The rows are grouped in 4 different ways at once. Each group adds its own fixed numbers to the row, and there is some noise. The rows also spread widely along 16 directions, which tell nothing about the answers.
(in the rows, 128 means zero)
Some rows, each with its group in each grouping after it:
[156 166 107 133  99 136  96  92 166 114 146 130 212  98 153 125 135 171
 114 199  93  83 146 152 104 128 114 125 146 130 142 144 103 136 108 121
 157 140  81 134 117 130  77] | nofi T Tubo j_812
[131 147 115 107 125 140  83 134 132 117 109 166  78  67 129 154 165 104
 152 113 130 148  98  71 135  99 119 117 127 182  57 109 132 170 102 167
 159 131 130 136 132 111 131] | Zumo G gora j_812
[167 144  84  85 120 122  96  52 152 143 144 137 110  71 120 174  97 144
 153 121  89  83 139 138 133 128 111 140 175 197 129 147 106 134  78 169
 153 131 162 142 123 109  84] | Nimu T bag j_978
[115 130 121 141 109  59 120 112 156 105 109 161 130  90 144 101 124 106
 158 112 136 156 136 111 151 132 123 152 119 148  82  55 163 119  96 149
 141 157 154  95 129 124 104] | tak G siko j_889
[111 179 100 121 130 145  93 137 152 188  77 184 126 124 153 132 157  81
 176 100 107 114 126 129 121 164  90 106 130 157 104 116 142 158 115 134
 134 156 128 107 130  98 136] | nofi K bag j_889
[ 95 184 146 149 169 142 154 147 117 172 145  95  72 128 122 120  95  97
 136 135 112 121 105 150 114 144 151  81 179 166  76 144 127 138 105 129
 107 174 121 136 135 104  97] | Nimu K gora j_978
[113 169 164 129 140  83 165 131  87 110 160  89  80 151 131 132  88 105
 102 147 183 117 127 121 141 156 163 153 136  97 102 129 112 138 116 150
 116 150 151 107 130 140 110] | tak G siko j_889
[146 149 124  92  81 136 134  64 140 132 154 165 110 139 128 175  91 119
 135 105 124 126  81 150 120 118 102  90 151 163 158  61 121 131 174  74
 128 113  91 125 117  94 156] | Zumo G Tubo j_812
[117 157 135 147 114 133 149 118 134 101 155 139  91 136 152 163  96 135
 142 111 150 144  84 110 150 141 134  67 127 156 105  33 134 145 119  73
 132 146  98 138 162  91 120] | Nimu G siko j_812
[ 95 102 121 150 144 124 126  99 138 142 128 123 112 101 125  95 106 116
 169  76  60 143 122 150  80  84 120 133 177 146 178 105 199 121 119 146
 133 153 114 192 107 100 129] | Nimu G gora j_812
[118 133 155 115 115  80 197 122 100 115 146 141  99 157 134  93 134 131
 123 113 209 185 118 125  93  74 157 144  97  86  73  84 170  86 171 140
 130 144 161 146 110 118 147] | nofi K bag j_978
[139 113 135 129 123 164 138 110 108 139 165 132  89 138 119 159 116 128
 126  76 118 125 112 139 101 102 123  87 159 153 165  86 137 169 139 118
 148 129 122 220 133 102 127] | tak K gora j_812
[171 132 124 102 107 127 104 124 134 116 128  98  90  93 102 175 111 100
 132  96 116 131 107  81 181 186 127 123 125 164 111 174  70 156 110 128
  82 109 187  52 113 136 143] | Nimu G gora j_812
[160 121  97  99  97 149 127 103 128 137 172  95 119 104  82 181  93 130
  83 107 142 112 122 142 130 167 114 110 144 189 144 138  66 165 125 118
 107 125 188 145 129 127 139] | nofi G gora j_889
[119 142  83 130 136 119 125 130 157 172 110 166 104  88 116 122 131  99
 162  80 107 148 127 149 131 148 118 114 142 212  70  95 123 127  80 121
 105 181 207 147 152  91 138] | nofi K gora j_812
[100 142 115 110 102 128 108 131 129 135 125  91 178  99 114 134 112  94
 144 107 123 110 118 142 111 173 127 144 144 121 201 146 125 125 172 137
 113 125 141 106  94 139 130] | tak G siko j_812
[ 83 164 144 137 113  68 110 139 117  77 120 142 137 104 144 106 116  82
 139 174 150 126 117 116 122 162 143 168 118  90 126  66 156 120 168 184
 129 112 103  63 101 167 131] | tak G Tubo j_812
[149 138 109 109 108 133 152 136 130 103 153 111 147 108 137 150 160 172
 118 130 204 138 137  87 153 138 137  86  82 115  87 152  95 145 121 133
 164 131 165 154 138 140  92] | Zumo T bag j_812
[111 132 113 112 117 120 128 108 136 152 110 177 127 136 168 120 146 115
 149  94 162 130 138 129  85 132  92 112 118 116 130  87 170 153 136 140
 168 143 122 167 107 109 128] | Nimu K siko j_889
[118 153  90  95 142 165  94 112 155 178 129 112 112  83 137 145 131 139
 129 137 124  83 127 138  83 143  72  67 165 173 124 176 136 186 105 170
 169 150 102 164  85 125 100] | nofi G siko j_978
[100 133 190 174 113  99 159 126 139 113 147 129 136 142 112  69 113  79
  83 169 151 182 116 154  85 110 141 133 125 101  61  84 155 149 183 140
 124 135  90  91  86 154 118] | Nimu G bag j_889
[ 86 196 154 122 126  96 165 128 108 128 161  97 124 132 122 134  82  80
 119 150 172 108 108 152 123 164 170 136 153 121 116 108 107 116 164 127
 118 140 132  91 117 135  90] | tak K siko j_812
[119 174 140  83 140 118 115 124 107 192  85 164  60 151 140 134 139  65
 170  78 133 138  99 135  80 117 103 155 150 123 114 139 152 125 144 143
 102 151 143 113  92  80 190] | tak K siko j_889
[173  70 101 127 122 142 130 113 126 131 159  88 103 110 100 135 130 171
  94  89 137 156 149 118 116 122 106 128 120 151 125 175 117 168  65 129
 113 152 209 198 126 117 158] | nofi G Tubo j_889
[127 116 164 143 132 120 188 137 102 131 162 106  98 177 114 110 102 116
 121  77 143 165 124 144 129 127 156  99 120 101 128 126 135 123 155 115
 106 155 161 146 136 108 131] | Nimu T siko j_812
[179  88  98 103 132 127 127  80 133 128 164 116  78 118 126 138 112 190
 109 108  95  98 154 119 125 105  80  66 155 146 151 157 137 166  92 187
 170 126 142 177 109 125 113] | nofi G siko j_889
[154 158 135 139  97 142 119 160 127 117 115 167 126 138 136 137 155 118
 152 106 116 159 104  85 169 119 140  82  99 150  82  87 113 134 135 102
 123 149 129 101 177  95 139] | nofi G gora j_812
[ 97 129 121 126 108 121 163 103 162 173 143 124 176 109 108 102 104  82
 126 104 152 143 146 169 106 142 131 120 139 147 108 139 126 136 150 117
 145 166 172 136 110 130  77] | Nimu G bag j_812
[126 103 106 137  96 114 133 139 156  82 167  86 140  67  80 153 104 134
 111 100 163 160 109 118 168 193 128  78 103 186 102  77 100 145 142 126
 112 113 183  98 122 153 112] | tak T siko j_812
[ 92 164 104 124 146 122 105 160  84 120 139 134  82 117 111 138 110  99
 131 145 121 115 116 125 120 156 137 126 136 153 118  94 137 142 133 200
 121 137 144 132 156 123 159] | nofi G Tubo j_889
[102 161 135 110 130 118 197 123 116 160 150 125 117 166 144 132 103 104
 140  77 179 111 135 147 155 163 144  74 126 115 141 130 121 131 151 110
 144 161 152 148 146 118  82] | Zumo T gora j_812
[100 121 113 162 159 146 129 140 116 119 165  77  96 101 122 123  93 164
 127 139  94 113 114 145  96 140 127  79 165 153 157 113 156 142 101 154
 116 148 112 198 133 132 129] | Nimu G gora j_978
[147 131 156 150 124 125 128 156  87 143 132 151 122 167  99  91 136  97
 126 125  81 160 130 157 103  94 152 139 135 117 117 118 130 112 156 151
 101 150 150 140 147 104 166] | tak K Tubo j_889

New rows, each followed by its group in each grouping:
[105 138 179 180 116 168 128 163  94 136 161 124 139 167  98 128 108  37
  93 100 123 133 137 139 157 171 168 117 121 141 124 115 108 217 146 123
 136 155 137 128 172 139  84] | nofi G Tubo j_812
[145 144 133 122 148 132 121 142  83 158 116 107 129 155 144 101 142 152
 163 114  78 107 136 149  78  98 139 154 156  78 197 184 151  90 122 156
 104 159 139 183 120  99 163] | tak K siko j_978
[155  96 110 149 106 161  92 175 132 146 110 172 170 119 104  97 176 123
 149  94  67 162 137 138 111 111 115  80 112 147 128 109 133 138 157 152
 137 143 157 168 144 111 152] | tak K siko j_812
[141 143 154 140 116 148 110 141  94  89 150  93 111 130 110 150 118 116
 136 124  89 141  95  97 138 125 169 129 134 115 155 132 117 130 149 125
  99 100 111 101 131 113 139] | Nimu K Tubo j_812
[144  91 128 123 136 108 137  96 104 101 169  83  63 114  91 126  88 153
 117 110  83 145 112 127 125  97 126 121 159 135 164 139 152 119 127 170
 106 110 141 143 102 124 162] | Zumo G Tubo j_889
[120 139 116 110 108  95 112 100 123 107 129 123 143  90 136 127 120 135
 130 142 139 127 114 147  65 117 126 201 148 115 165 101 136 103 132 135
 105 130 140 160  91 129 173] | tak G gora j_812
[ 88 148 121 159 141 117 126 159 123 101 138 101 148  89 127 109 126 111
 154 141 113 127 140 102 148 152 170 119 127 123 115 127 139 136 120 181
 152 132 138 114 143 147  64] | Nimu K bag j_812
[124 163 126 102 116 133 148 106 128 172 135 190 144 139 147 110 141 105
 125 138 147 115 142 159  87  83 119  98 147 137 100 116 128 145 153 143
 188 168 115 190 134 110  93] | Zumo G gora j_812
[142 170  99  80 117 139 134 106 113 149 155 133 115 122 141 183 117 121
 134 110 169  78 151 100 161 163 135  94 132 157 113 155  79 169  99 153
 186 142 172 147 159 110  49] | Nimu K siko j_889
[176 121 117 119 118  94 106 135 127 103 124 166 115 121 132  97 137 154
 117 174  89 137 132 134 103 131 104 113 116 109 105 117 118 106 147 188
 102 120 148 106 107 142 191] | Nimu G siko j_812
[ 99 159 122 174 119  99 127 123 137  99 146  86 189 101 112  93  91 125
 136 170  70 122 122 162 135 139 169 161 156 127 163 105 128  87 130 125
  94 145 121 100 138 135 109] | Zumo G bag j_889
[146 129 116 169 132 132  83 124 131  73 153 117 128  83 135 117 128 179
 106 205  77 135 115 126  86 109 128 140 145 136 110  98 132 142  81 148
 115 132  94 169 127 130 153] | Nimu G Tubo j_812
[166 109 177 179 104 131 171  92 131 107 179  69 147 174 122 114  78 162
  98 112  92 151 119 150 135 106 154 115 150 101 168 128 118 127 113  45
  88 155 113 141 134  98 110] | Nimu G siko j_889
[136 135  81 111 153 102 114 115 144 153  98 142  89  92 156 117 142 145
 168 101 102 112 140 124 105 142  97 139 142 140 132 150 147 118  67 158
 111 154 179 155 106 111 164] | nofi K gora j_812
[154  95 146 190 126 151 112 165 120 110 127 122 173 168 165  99 166 149
 110 112 118 127 169 121 131 176 120 129  79  60 174 149 139 190  96 116
 120 148 137 172 140 149 143] | nofi T Tubo j_812
[123 131  87 125  94 107 139  92 178 104 161 107 148  51  96 158  87 127
 133 119 143 147 110 126 160 173 137 104 133 203  91  76  95 121 121 105
 119 117 179  89 119 133  86] | Nimu K bag j_812
[111 110  92 109 143 108 182 138 132 139 138  77 123 104 136  98 141 173
 146  89 172 142 145 112 107 127 122  83 116 103 140 175 155 101 122 155
 136 148 182 173  96 131 122] | nofi K gora j_812
[ 76 142  82 128 129 154 109 175 119 119 143  86 144  61  77 136 123 128
 151 111 121 140  99 133 116 143 147  92 135 196 135  99 141 108 162 171
 113 136 154 152 144 117 133] | nofi T gora j_978
[163 141 116  85 109  89 161  73 151 142 130 139 139 122 168 117 136 161
 119 143 177 120 145 137  75 121 105 146 131  92 117 162 112 108 115 116
 134 141 155 150  72 126 127] | Nimu K gora j_812
[102 170  95  98 151 146  74 136 133 166 100 119 113  65 122 133 152  91
 148 138 100  92 125 120  97 146 102 122 165 161 122 188 126 167 118 203
 148 126 121 122  87 135 113] | Zumo K gora j_889
[150 152 129 120 126 153 128 135 127 160 102 145 149 159 147 105 166 146
 186  96  70 129 127 119 117  72 126  88 131  93 157 175 155  99 150 133
 142 152 103 138 136  79 127] | nofi T bag j_812
[153 145 136 129 123 152 130  93 125 148 155 100  89 148 135 181  91 125
 134  87 108  96 120 124 159 165 116  91 161 152 166 139 106 177  87  85
 127 135 121 133 136 102  97] | tak K Tubo j_889
[175 151 158  99 106 121 128  89 109 155 121 182  93 186 168 157 123  89
 119  99 152  96 139 122 141 159 104 144 117  98 136 137 116 183 127 132
 136 132 141 104 119 133 142] | nofi G bag j_978
[126 126 134 123 121  83 138 101 117  88 164 103  93 106 109 142  81 107
 115 122 145 132 127 123 151 171 152 161 128 132 123 116 116 132 123 162
 108 112 173  88 112 148 117] | Nimu T Tubo j_812
[131 141 140 167 143  88 124 126 159  91 142  93 125  93 143  83 121 143
 113 179  96 113 143 117 144 158 127 103 138 113  99 141 136 147  97 172
 131 125 106  70  84 169  77] | nofi K siko j_812
[161 154 146 141  91 107 114  87 123  79 163 168 105 120 121 159  92 120
 139 144  73 128  95 125 158 102 151 120 154 167 118  24 118 120 134 120
 134 106  94 101 154 102 110] | tak K Tubo j_812
[157 142 149  90 108 102 118 109 113 146 110 130 133 130 122 107 142  96
 132 114 127 142 122 138  99 111 136 192 131 100 134 183 120 104 152 145
  94 129 165  93  74 124 165] | Zumo K siko j_978
[ 48 126 110 180 141 128 138 160 126 101 152  58 158  84 138 120 101 136
 138 115 154 119 125 133 115 190 145 119 136 122 193  82 162 150 110 121
 123 154 127 191 134 153 105] | tak G gora j_812
[160 158  92 112 124 154 115 135 146 128 133 120 133 112 165 149 145 192
 141 157 131 101 124  96 130 150  99  46 121 125 116 157 100 145  98 122
 149 145 113 147 136 116 117] | Nimu G siko j_812
[110 123  82 155 128 119 100 159 107  93 139 147 130 102 108 118 112 131
 156 112  58 122 119 145 138 159 142 105 131 165 176  37 150 105 147 179
 106 125 161 146 169 121 164] | nofi K siko j_812
[117 208 129 120 141 104 127 136 114 131 129 105 156 121 150 105 115 121
 146 194 102  80 145 126 130 139 166 137 156  95 119 192 102 102 118 174
 140 161 119  90 136 130  68] | Nimu G siko j_812
[152 141 115  91 131 108 147 114 105 177 134 185 107 161 138  95 117 126
 135 145 108 104 163 166  95 113 105  85 142 118 118 149 139 109 155 202
 158 157 149 155 129 121 132] | Nimu G Tubo j_978
[136 136 138 155 106 121 108 122 123  83 163 107 155 105 100 121 111 116
 108 149  83 118 134 123 149 123 164 132 142 149 135 105 117 147 135 170
 147 117 122 102 136 137  71] | nofi K siko j_889
[168 124  99 127 131 158  96  98 143 152 149 133 112  93 120 161 132 137
 101 131 110 106 153 131 116 151 102 119 149 178  97 154  87 204  61 151
 154 138 167 178 127 127 101] | Nimu K bag j_889
[ 91 136 125 132 124  86 153  92 123  82 172  95 100 100 140 149  80 116
 112 127 184 114 120 130 142 194 141 150 129 127 148  76 132 154 111 129
 124 111 147 126 101 161 109] | Zumo K Tubo j_812
[150 143 118 125 109 103 103 147 143 125  92 167 164 110 142  78 175 123
 149 143 100 152 137 120 104 112 122 143 106 107  97 136 139 101 140 162
 117 139 147  93 103 123 155] | nofi K siko j_812
[120 149 149 147  88 131 139  93 144 106 165  92 178 114 108 120 100 124
 106 147 107 130 109 146 112  85 153 124 163 143 148 105 127 123 160 103
 140 134  76 120 119 114  77] | nofi G gora j_889
[138  65 129 181 117  96 137 161  88  57 159  81 128 115  93 114 116 148
 116  90 129 178 147  99 166 142 174 175  91 112 150  85 137 126  99 156
  93 130 222 163 169 150 159] | tak G bag j_889
[153 127 101 117 115 129 155 110 137 153 137 145 115 142 141 143 120 147
 140  81 127 118 132 135 156 156 104  59 127 150 146 111 113 133 119  97
 128 144 159 154 142 106 128] | Zumo K gora j_889
[ 91 161 140 130 142  90 153 118 104  60 173  43  93 103 154 144  85 152
  98 174 186  88 117  95 126 173 152 146 138  78 160 134 133 147 115 162
 126 107 102 115  89 176 101] | nofi G gora j_812
[101 148 108 106 124 108 158  95 152 157 151  98 149 118 157 133  89 117
 102 135 197  87 152 161 103 215 101 121 137 114 143 156 106 166 114 117
 135 155 158 139  86 157  91] | Nimu G siko j_812
[163 125 131 142 130 128 134  81 137 142 165 139  99 139 110 124  95 142
 100 130  71 117 128 182 101 100 111 107 175 169 129 100 125 144 113 131
 123 148 119 170 127 102 129] | nofi T gora j_889
[107 140 102  98 114 109 115 107 115  97 143 117  83  82 107 165 106 131
 163  96 129 139  85 106 119 108 133 125 150 168 145  58 157 104 145 156
 132 106 132 133 117  96 141] | tak K siko j_889
[150 131 103 143 139  84 142  99 138  91 146  93 111 111 133  99  92 206
 157 166  41 118 114 139 118 116 125  99 162 107 172 112 152  51 124 156
  87 108 107 101 102 120 154] | Nimu K bag j_889
[168 138 142 138 114 147  82 125 116 102 137 167  65 129 120 158 139 115
 116 129  90 144  97 101 137 118 114 106 126 168  90  73 127 179 119 146
 124 105 102 107 138 105 166] | nofi K Tubo j_889
[109 161 134 123 125 131 136 126 100 112 151 129  80 131 120 154 102 113
 135 128 143 158  82 126 104 117 152 133 138 146 104  79 130 120 135 105
  98 143 128 144 147  90 169] | Nimu G Tubo j_812
[129 105 132 158 124  74 156 123 128  92 168 102 131 101  73  74 101 126
 112 135  95 165 157 142 159  98 169 131 134 154  81 116 141  98 122 194
 132 148 179 103 143 133  74] | nofi T Tubo j_889
[149 190 132 107  88  90 165  93 151 128 131 128 166 134 151 135 114 125
 139 142 161 127 123 121 159 135 152 151 121 113  96 139  88  90 119  76
 114 157 156  62 133 110  95] | nofi G bag j_812
[107 135 152 145 120 157 169 122 129 149 182 133  99 144 117 141 112  94
  78 111 193 146 121 145 113 136 129  64 129 164  65  85 121 207 136 101
 165 153 127 177 132 121  83] | nofi K Tubo j_812
[163 108 115 116 131 131  93 142 136 142 105 124  87  94 102 145 140 106
 158  63  84 140 123 104 155 165 105 115 129 166 125 168 113 152 102 157
  95 127 190 100 115 125 161] | tak T gora j_812
[151 107 107  99 114  86  92  66 158 126 109 147  89  74 136 145 118 105
 150  78 126 150 123 115 113 141  99 210 138 163 115 120 136 143  63 128
  98 140 201 121  87 108 172] | Nimu G siko j_812
[119 145 138 146 106 116 140 153 153 160 104 150 146 147 122 100 133  79
 122 117 146 165 117 147 128 180 103  98  98 126  81 107 125 141 164 103
  85 151 148  60 113 133 165] | nofi G bag j_889
[196 146 154 116  93 170  92 104 119 137 133 134 169 147 129 145 156 127
 106 149  86 116 120 133  99  94 128 156 141  99 156 192  78 160 140 106
 121 122 107 140 111 119 150] | Zumo G bag j_812
[163  94 134 138 135 142 106 143 121 109 141 135  71 107 106 130 145 145
 124 106  90 150 115 111 116 108 107  74 133 148 113 112 142 163 132 180
 133 113 123 162 115 129 153] | tak T gora j_812
[120 191 154 117 141 162  88 126 109 169 107 130 103 111 138 144 153  66
 152 110 113 111 119 105 104  91 155 181 165 155  96 184 128 174  85 146
 148 165 117 145 128  89  87] | nofi K gora j_978
[149 163  98 121 136 173  90 172 115 166 114 161 135 130 126 136 150 123
 137 156  80 100 132 135 113 166 107  69 131 138 116 161  89 156 143 171
 123 140 139 135 151 127 158] | Nimu G bag j_812
[131  72 164 187 136 139 113 148 115 114 136 113 126 120 118  98 140  82
 110  73  95 141 164 108 159 149 146 142 118 122 145 151 142 218  87 162
 145 145 164 166 136 165  95] | Zumo G gora j_812
[157 150  96 138 100 148  94 152 176 140 115 109 194  69 113 126 156 146
 135 154  92 123 131 119 143 161 110  68 132 175  94 161  78 138 112 118
 124 139 131  89 120 131  88] | tak K gora j_889
[114 148 128 168 140 109 115 147 141 129 121 124 171  88 161  81 153 130
 133 163 129 105 170 128 118 143 139 139 133 122 100 136 142 153  71 167
 165 173 134 163 128 158  58] | tak K gora j_978
[156  86 105 165 150 107 126 125 130  80 137 112  84 134 170 125 123 211
 144 101 103 127 140 101 146 167  95  89 105 101 166  94 167 144  58 141
 111 133 140 172 134 123 164] | Nimu T siko j_889
[133 101 140 112 122  95 125  72 143 104 148 100  56  74  98 123  89 131
 120 125 111 165  82 134  72  81 109 147 172 163 111 103 166 114 138 158
  97 106 114 119  49 125 171] | Nimu G gora j_978
[129 122  88  83 125 164  77 112 108 155 148 123  83  80  95 187 110 107
 126 100 127  94 120 133 102 161  90 112 160 197 153 138 119 192 121 190
 149 119 158 179 113 132 142] | tak G Tubo j_978
[132 156 136 124 133 167  87 150 106 137 143  95 123  95  94 155 137  70
 119 126 107 107 135 103 158 160 160 130 141 155 112 207  77 196 110 170
 145 124 155 110 134 142  75] | Zumo K Tubo j_812
[140 152 138 151 103  84 162 124 104  55 169 122 108 131 140 151  96 136
 120 130 161 137 106 106 191 169 184 138 106 127 123  40  96 110 116  92
  95 119 164 109 169 132 127] | Zumo K gora j_812
[179 102 104  99  83 110 113 104 163 126 114 133 175 100 130 120 141 153
 159  95  96 128 143 110 154 132  96  98 119 125 163 158 119 110 139 138
 140 123 156  92 100 129 117] | tak G siko j_812
[171 164 132  88  95 155 113  95 142 136 140 141 118 113 143 173 140 142
 123 144 140 105 103 104 111 104  99  80 152 144 111 142  94 165 137 115
 163 120  79 133 105 112 105] | tak G gora j_812
[160 110 149 158 107 100 112  98 158 105 139 119 172  97 139 106 130 116
 118 139  96 105 172 115 160 154 130 144 133 106 135 158 117 177 100 167
 166 115 134  89  91 180  44] | tak K bag j_812
